The rows are grouped in 4 different ways at once. Each group adds its own fixed numbers to the row, and there is some noise. The rows also spread widely along 12 directions, which tell nothing about the answers.
Some rows, each with its group in each grouping after it:
[-14  15 -17   5 -15   6  11  12  29 -10   3 -20  -6 -39   4   5  -7 -17
   9   3]  (5) z_767 (2) R
[  2 -11 -20 -52 -12   9  13  -1   7 -15 -15 -20  -1  -5  28  -8  -7   1
 -22  18]  (2) z_552 (3) N
[-44 -35   6  -7 -12 -18   6 -35  25 -10 -22 -22  12 -15  -8  17 -10  21
 -24   9]  (1) z_767 (2) N
[-11  13  -3   9  14   4   1  12   9 -17   3 -29 -20  -1 -10   2   0   7
  14 -15]  (2) z_266 (0) M
[  4   6 -36   2  -6  10  -3  -1   5 -18   6  15  -1  27  14  -7 -31  -4
   5 -13]  (4) z_266 (1) M
[ 24 -11  16  -7   0  22  12   0   7 -22 -14   7   3   0 -10   1  20   4
   5  -5]  (1) z_552 (0) T
[-13  29 -23   3  -9  -9  -8  37 -19   6  21  10 -14 -15   5 -17 -11 -10
  24 -17]  (0) z_552 (1) T
[ -4 -21  -9  -5 -13   0  -8  32 -20 -10  -8   9   8  -2  -8 -17 -16  11
  -2   5]  (3) z_552 (3) R
[-12   2  23   3  24 -10  17  14   6   1 -16  30  12 -11   7  18  24  11
   1  17]  (3) z_552 (2) M
[  0 -24  -6  27  -5  21  -5  31  20 -10  -8  57  21 -10 -16 -25  -8  -8
 -10 -19]  (4) z_552 (0) R
[-30 -46  -1  29  -8 -10  -8  -5  -6 -20  -7   9  15   1 -45   3 -20  30
  -6 -20]  (5) z_552 (0) R
[ -9 -35   9   5 -18 -11  -4  10 -21   0  -5 -14  24  -9 -52   1 -13  15
  18  -3]  (0) z_552 (2) T
[ -1   1 -10   5  -8  -8  -1 -44  -7 -13  20  12 -19  12 -25  13   0   8
  -5 -48]  (4) z_552 (0) M
[-29  13  11  -8  -9 -14   1  32  11 -16  -2  31 -15 -14  41 -15  -1   2
   2   5]  (4) z_767 (0) N
[  0  20 -10  15  38 -27  -3  -3 -21  56   5  17  15 -19  13  15  -4  -3
 -31  -6]  (2) z_767 (2) R
[-31  -2   6  31  28  -3  -3 -10   5 -19  10  48   0  11 -12  -3   8   9
   1 -33]  (0) z_552 (0) T
[ 35   0 -11  16  27  16  -6  21  12   2 -13 -15   5 -10   4 -17  10  -3
 -20  -6]  (4) z_767 (2) R
[  9  -2  17   7  -9  -8  13 -12 -32  -7  -9 -17 -16  14 -17  31 -20  14
  19   8]  (0) z_266 (1) R
[ -2  17  10  -6   9  -8  -4 -14  -5  10   5   8 -23  15  20  10 -16   4
   2  -3]  (4) z_767 (0) T
[ -4   5 -25   5  -5  -2  25  18  -3 -20  -3   6  19 -14 -12  10  16   4
  14   8]  (2) z_552 (1) T
[ -6  19   7  19 -11  -4  21  -5 -17   7   3  24 -25 -27 -20  37   0  10
   5  -9]  (1) z_552 (0) T
[-43 -10   4  -9  17 -28 -25  11 -19 -24   4 -33  -3  32  16 -25 -21  28
  11  -2]  (0) z_767 (0) T
[ 54 -20 -20 -30  -5  17 -14 -20 -20  19  -2 -13   2 -10 -15  -5 -14   6
 -55 -13]  (3) z_552 (2) T
[ 23   2 -34  12  15  31   6  28  15 -21 -11  -4   9   6   6  -9 -12  -1
 -10   9]  (2) z_767 (0) T
[  1  -7  -5 -19 -12  -5  -3  -7  -9 -21   9 -23   6  12  -7 -10  -1   1
  10 -13]  (2) z_767 (0) T
[ 28  -4 -10 -24   2   2   9   0  -3  29 -24 -14  11 -19   4  19 -18   5
 -36  20]  (5) z_767 (3) M
[ -2   3  -1  -9  18  -7 -11  24   2 -11   0 -27   4  -5   5 -24  20   0
   9 -16]  (2) z_767 (2) M
[ -1 -10 -33   1  10  -8  -4  -5 -11 -24   8   7  20  29   6 -19  -5  18
  -9 -18]  (4) z_552 (0) N
[  5  11 -28 -12  -4  -6   4  10 -15  -3  20  -8  24  -8  -5  -8   3  -4
  -5 -14]  (2) z_266 (0) T
[ 11 -11   6  -2 -16   7   4   1 -14 -17  -6  -1 -13 -31 -30  10   9  17
 -37 -20]  (2) z_266 (0) T
[ 33  -1  -3  12  14   1  -3  -8 -30  16   2  22  14  27 -14  15 -18   4
   4 -10]  (5) z_266 (1) T
[ -7 -19   8  19  12   9 -17  20  21 -28 -10   5   1  16  -6 -27   3   4
  16 -19]  (4) z_767 (2) M

New rows, each followed by its group in each grouping:
[  6  -7  -6 -25   0  -3  -4  -2 -14   5   4  -3  17  13   6   0 -19   8
 -18   9]  (3) z_266 (0) T
[ 18  24 -19   7  14   3  23  -8   3 -25   6  -4   8   0  21  11  16 -11
  10  -3]  (5) z_767 (2) R
[ 11   5 -28   8 -13  25   2 -12   8  -7  14   5  12  23 -13   2 -34 -17
  22 -14]  (1) z_266 (0) T
[ -7  -3  26 -22 -10  12   8  -2   3 -12 -15  -4 -32  -2  17  23 -28  12
  -7  19]  (5) z_266 (0) T
[  0  -4  -7  -4  -2   5   5 -11  12  17  -4  13   6  -3   0   6 -14  -6
  -4  -5]  (1) z_552 (0) N
[ -2   0 -11  -7   1   0  19  14  10  -3 -11   7  15 -17   2   4  14  -6
  -2   6]  (2) z_552 (1) R
[-10  20  24  16   5  -7  24   4  12  -9  -7  45 -11  -2  17  27   8   0
  16   7]  (4) z_767 (0) M
[  8  -7 -30  14  14  -5   4 -35  -2   5   5 -17  30  15 -18   8 -19   0
 -18 -11]  (0) z_767 (0) R
[ 25  32  -5  -3   2  21  40 -12  13  -1   1  -6  -8 -17  -2  32   8 -20
  23  13]  (0) z_552 (2) T
[  4 -14  19 -12  32 -21 -11  14 -21  16 -20 -31   6  -2  14  -5   5  19
 -17  13]  (2) z_767 (2) R
[ 10  16  23  16  12  -1  20   3   2  13 -14  -8   2   1   0  30   3  -7
  34  18]  (1) z_767 (0) R
[ 16  22  -1 -24 -19  23  13 -18  13  -9  11  -7 -43  -6  12   5 -14 -20
  13 -12]  (0) z_552 (0) N
[ 12   4 -30   7  21   0   6 -22   5  23  -9   4  13  -3  -8  16   0   2
 -26 -14]  (1) z_552 (1) M
[ 40  12 -32 -15  11  20   3 -17  19  30   7  11  31  17   9 -11  -3 -38
  10 -16]  (1) z_552 (1) N
[-11   2   8  -4  25   1  -2  19  16  15  -2  -2  36  21   6 -18 -11 -24
  30  11]  (0) z_266 (3) R
[ -6  12  -9  -4  -9   3  -9  12 -21 -21  15   6 -42 -17   6 -11  -2   6
  -3 -32]  (2) z_552 (2) T
[ -6  -8  -1  -3  17  -7 -13  17  -9   0  -3  -1   0 -20  -6 -10  11  20
 -25 -17]  (5) z_552 (0) T
[  3   0  -9  -3  16  -7   2  21   2  15  -5 -17  22 -18 -10  -4  12   6
   0   5]  (4) z_552 (2) T
[ -5  -1   5   7   6  -5   6  14  -1 -15 -11  10   0 -32   2   0  13   9
 -26   0]  (0) z_767 (2) T
[-15 -20   9 -36 -20  -6  -1 -12  11   2   8  18  37  16  -4 -11  -5 -24
  16  -6]  (2) z_266 (1) T
[  9 -24  16   0   4  13   5   0  13   3 -13 -12  15  -7 -23  -2  -1  -6
   7   0]  (0) z_552 (2) R
[-12  13   2 -11 -12 -17   7  14 -28 -15   1  25 -19 -21  17   3   8  11
 -18  -6]  (2) z_767 (3) T
[ -4 -15 -35  -1 -17   8   1  -8  19 -40   1 -17  16  27  -7  -9 -23   3
  12  -7]  (4) z_767 (0) M
[-17 -10 -14   6   9  -5 -32  47   6  23  14 -13  36   8 -26 -46 -16  -7
  36 -16]  (4) z_552 (0) T
[ 18  -1 -13  -5  -7   5  -2  10   2   5   9 -22  17  -4 -36  -6   1  -7
  21 -15]  (3) z_552 (0) M
[ -4 -15 -12  -5 -12   1   6 -34  -2 -20  -1 -38 -13  11 -26  25 -22  16
  16  -9]  (5) z_552 (2) M
[ -4  -4  18   0  17 -19  -9  -4 -25  11  -1  -1  -2   7   3   4   2  12
  -1  -7]  (2) z_767 (2) T
[ 12 -16 -13 -16   9  -5  10 -10  -2   8 -12   0  27   2   0   4   3   1
 -17   6]  (2) z_552 (1) R
[-18 -20   2  -2   2  -9  -6 -13 -15 -24  -5  -9  -5  15  -3   3 -22  24
 -12  -8]  (0) z_266 (2) M
[-10   2  24 -24 -11 -10   5  -1  19   7   1   4  11   8  15  -4   2 -25
  32  13]  (3) z_767 (1) R
[ -6  -1  -6 -21 -17  -3  16 -14   8 -27 -11  -3   1  24  22  19 -19   4
  21  17]  (5) z_767 (1) M
[-22 -12   7  -9  -1  -1   4 -17  -9 -37  -2  11 -16  11  11   3  -7  17
  -1  -5]  (0) z_552 (2) T
[ -4 -28  17 -33  -7   1   8 -20  15 -11  -4   4  42   9 -11  -1   9  -7
  -7   1]  (2) z_266 (0) T
[  4  -5  19 -13   2  -5   4 -16   0  -2 -10 -10  -6  12  -2  14   4   1
   9   0]  (2) z_767 (1) T
[-15  13 -32  -4   8  -2  -1 -17  35  -2  13 -28  11 -17  12  -7  -3 -19
 -10 -13]  (5) z_767 (2) R
[  6 -22 -17  19  -2  16  -2  11   1 -20  -1  30  20   1 -17 -12  -5   2
  -7 -13]  (3) z_552 (2) R
[  5  -1  28  -6   7  20  22  13  30  -9 -24  -1  -6 -32   8  13  16 -11
  -9  19]  (2) z_266 (2) R
[ -2   4  -4 -21  23   1   0 -23  22 -13  -4 -42 -17   4   9   1  14   9
 -10 -10]  (4) z_552 (2) M
[-10  11 -13  18  10  -2   6  27  26  11   3   4  23 -21 -29  -3  19 -13
  21  -9]  (3) z_552 (1) M
[ 36   9  17   5   9   9   9  -2 -16   0  -9  16 -16  17   2  23  -5   8
   4   3]  (3) z_767 (0) M
[-22 -16  26   3 -19  16  22 -22  28 -51  -4  -5 -22   3 -23  12  12  -3
  35 -12]  (2) z_552 (0) R
[ 40 -14  -8 -29   8  22   8   1  28  38 -16  13  31 -35  -4  -8   8 -20
 -51  -2]  (2) z_552 (0) N
[ 18   2   4 -12 -11   3  10  41 -25   3 -16  34  -4 -20  12  -2   3   6
  -6   5]  (1) z_552 (3) M
[  0 -20 -16 -33 -25   8  13  20   5 -28  -5   0  34  -6  17 -25  -6 -13
   9  14]  (0) z_552 (2) R
[ 35   4  -8   0  -2  25 -10  43  -3   1   1  36   9 -10  10 -34 -12 -18
  -8 -13]  (0) z_767 (0) T
[  8   1 -30 -21   4  -3  13  -4  14   0  -5  -9  39  -7  14   5  -6  -1
 -23  18]  (5) z_767 (0) T
[  1   1 -11 -19 -24  -4  21   4  -5 -37   5 -13  24 -11  -6   9  14  -1
  19   5]  (5) z_266 (2) T
[ 34  -7 -21 -20   3   2  16  12 -14  -3 -10  29  34 -18  18 -11  17  -2
 -34   4]  (0) z_552 (2) N
[-15 -13   9 -39   9  -7  -3 -33   2  11 -14 -29 -12  19  36  20 -46  17
 -33  28]  (5) z_266 (0) R
[-20  19  12   3   7  -8 -11  -3  20  -1  29  14  -7   8  10 -23  18 -33
  41 -37]  (2) z_767 (2) N
[ -3  -5 -15 -14 -15   3 -11  22 -24  -8   6   6  -8   4  10 -10 -38   9
 -12  -3]  (2) z_266 (0) T
[ 24  -4  18  -5   0   6  15  13  -4  -2 -11 -12  11 -32 -27  11  29  -1
  -7  -1]  (2) z_266 (2) T
[-28 -12 -10 -17  -3 -19 -11  13   2  46  -5  -3  18 -60 -11  -6 -14   3
 -51   2]  (0) z_552 (2) T
[  2   0 -21 -43 -15 -12   4  11   1   2  12 -29  26 -15   7 -23  14 -17
  18  -6]  (2) z_552 (2) N
[-32 -30   6 -18 -11 -17  -6 -38  -1  -2 -12 -37   3  23 -11  24 -47  27
  -5  16]  (5) z_767 (0) T
[-37 -12  27   4  20  -6 -21 -10  17  -6  -1   9 -18   3   9 -14  -9   3
 -10 -23]  (0) z_266 (2) N
[-17   4  17 -13  16 -13  11 -20 -11  -8  -8  -7 -10  15  27  20 -18  16
 -12  16]  (0) z_266 (0) R
[-31   9  33  -3  -5 -19  -7   0  20  16  12   7  -8   1   7  -7  -7 -19
  32  -9]  (4) z_767 (0) R
[ 59  26 -39  -2  17   6  22  35 -20  -1   6 -26  41   7   6 -10  24 -13
  35  10]  (4) z_552 (2) R
[ 33  -8  -5   2  41  -4   3  -6  -1  27  -7 -40  50   0 -40   9  23   9
  -2  -1]  (5) z_552 (0) T
[  9 -13   7   3  -1   9   8   9 -10 -17  -8   6  12  -2  -9   2  -8   6
  -2   3]  (0) z_266 (2) T
[ 30 -13  -1   8   2  24 -16 -25  18  -1  -5  -9 -28 -11 -17  -1 -12   3
 -40 -33]  (5) z_767 (0) N
[-20 -34  24  -2  19  -1  -6 -15  42 -11 -18 -20  28  22  -3 -13   1  -3
  10   8]  (4) z_767 (2) R
[ 20  -1  -9 -33   2  14  -5 -15  12  32  -2 -11 -17 -19   2  -4 -11 -14
 -31 -14]  (2) z_552 (3) N
[ 11   3  14 -21   4  -2   5  -9   4  23   9  46  25   5  16  -3   4 -25
  -5 -13]  (2) z_266 (0) N
[  7   3  12  -5   2   9   9  39  -4  11  -5  33  28   4   2  -6  -1 -18
  26  13]  (2) z_266 (3) T
[-15   9  28   7  37   5 -13  26   8 -24  -4  -1 -32  -9  10 -17  35  18
   0 -12]  (3) z_552 (2) T
[-37  22 -65 -16   3 -20  19 -37  -1 -21  20 -28  10   9  32  17 -24   7
 -31   4]  (2) z_266 (0) R
[  3 -23  19  -2 -10   1  27 -22  17  17 -21  -1  18 -23 -39  36   4   3
  -6  10]  (2) z_552 (0) N
[  7 -15  25 -11   7  12  20  35   7  -3 -30  40  17 -16  25   0  12  -3
  -2  29]  (2) z_552 (2) R
[-17  -7   6 -21  -2 -10   0 -15   6  -7   2  -8   6  -9   0   1  -4  -2
 -13 -12]  (0) z_266 (2) M
[-10  -5  -5   3   5 -13  40 -34   0 -25 -14 -15  28  22  -7  43  -6  10
  14  28]  (0) z_266 (1) R
[-28   1   1  27  14  -2  16  -7  19  -5  -6  36  15  10  10  15 -21  -3
   4  11]  (0) z_767 (0) R
[-20  -8 -13   1   9  10  -8  43  39   0   4  22  36 -23  -1 -46   9 -20
  -2 -16]  (0) z_552 (0) N
[-20 -20 -11  11  25 -13  -8  13 -13  -3  -9  -3  29   0  -9  -4  -1  29
  -9   4]  (5) z_552 (2) T
[-17 -10  17 -14  -1  -8  -9 -10   3  16   2   8   3  -1  -2  -2 -21  -7
  -3 -10]  (0) z_266 (2) M
[-22 -19  14 -14  12  -4  -1   2  19 -19 -17 -20   1   9   8  -4   4  11
  10   9]  (5) z_552 (1) R
[-38  -6 -36  16   9 -17  25  -8  -4 -17 -15 -11  25   9 -12  28 -12  26
  10  18]  (1) z_552 (3) M
[-23  12  -4  -7   9 -18   3  -6  26 -22  11 -58  -1 -20 -11  -9  38  -7
  20 -21]  (2) z_767 (2) N
[-35   7 -40 -24 -15  -3  -3  16  -1 -28   6  11 -19 -10  50 -13 -35   7
 -28   0]  (2) z_266 (2) M
[  0  -5   0   3  11   4   4  10  10  10 -19   0   8 -22 -13   5   3   3
 -26  -7]  (1) z_266 (3) M
[  7  -5  29 -26  16 -12   8 -18   1  -6 -13 -16   0  10   6  16  16  17
 -14   4]  (4) z_266 (0) M
[ 14  -3  29   1  13   7  -2   1 -12   4   4  34   5  23  -4   0  -1  -5
  17 -15]  (2) z_266 (0) T
[-32  -3 -25  22   4 -17   9 -22  19  28  15  32  39 -16 -41   7   4 -19
   5 -29]  (2) z_552 (3) N
[ 19   3 -12  27  -2 -20   0 -15 -65  -5  31  47  27  39 -25  14  -5   6
  27 -28]  (3) z_266 (2) T
[ 24  13  -7 -22 -19  -5  31 -10 -16 -20  -1  -7  14  15  18  24  -2  -1
  25  28]  (4) z_767 (2) T
[ 11 -38  34  13  23  14   1  24   2  -7 -35 -23  16   1 -51   3  19  22
  13   7]  (2) z_552 (3) T
[ -8 -11  -2  -2  20 -25  -8  16   5  -1  -8 -36  32  -9  -7 -17  18  15
 -15  -1]  (4) z_767 (0) R
[  4 -21  30  16  41  19 -30  15  19  17 -23 -25 -29 -21 -29  -8   4  21
 -31 -10]  (3) z_552 (2) T
[  7 -25  45 -18  24  -6  -5 -28   8   8 -22 -42 -12 -13 -37   9  31  19
 -25 -12]  (0) z_552 (1) T
[  9  -4  15  -2   6 -13   4   6 -14 -18   0  23  15   5  10  -6  21   5
  -6  -6]  (3) z_767 (0) R
[ 25   1  15 -18  -7  20   7   0  -5   7  -1  11  -8  17   6  12 -24  -8
  29   9]  (5) z_552 (0) T
[ 19   1   9  10  11 -13   5  26 -12   5 -15  10   8  -5   5   1  12   8
  -4   5]  (4) z_767 (1) R
[ 22   6   2  15  -1  16  10   2  17   7  -5  11  -1 -15 -11   6  -8 -15
  -3  -5]  (0) z_767 (0) N
[ 25 -14 -11   3   4   8   8   9  11  16  -4   9  47  -9 -35  -5  10  -4
  -5  -5]  (4) z_552 (0) T
[  5 -23  19   8  11  -2 -25  -4 -19  19  -5 -58 -18  21 -54   5 -15  18
  34 -18]  (2) z_552 (1) T
[  4 -10  -4 -10 -12  -1   6 -14  -7   0   6  -6  16  -3 -26  11  -9   2
 -10 -12]  (2) z_266 (0) T
[ -6  -6 -30  -8  16 -16   9  11  -2  -8  -4 -21  46   4   4 -11  18  13
   3   5]  (1) z_552 (0) N
[ 21 -11 -20   7  -8  13   2 -25  15 -11   6   0  23  12 -22   0  -7 -13
  -7 -15]  (3) z_767 (0) R
[-14   6   0 -44  -4 -24   5  28 -21 -13  -2  -5   3 -13  28 -14  23  12
  -1   7]  (2) z_552 (1) T
[-54  16 -30   5 -18  -3  10   8  32 -27  20   2  -4 -23  14  -8 -10 -18
  30  -9]  (5) z_552 (2) R
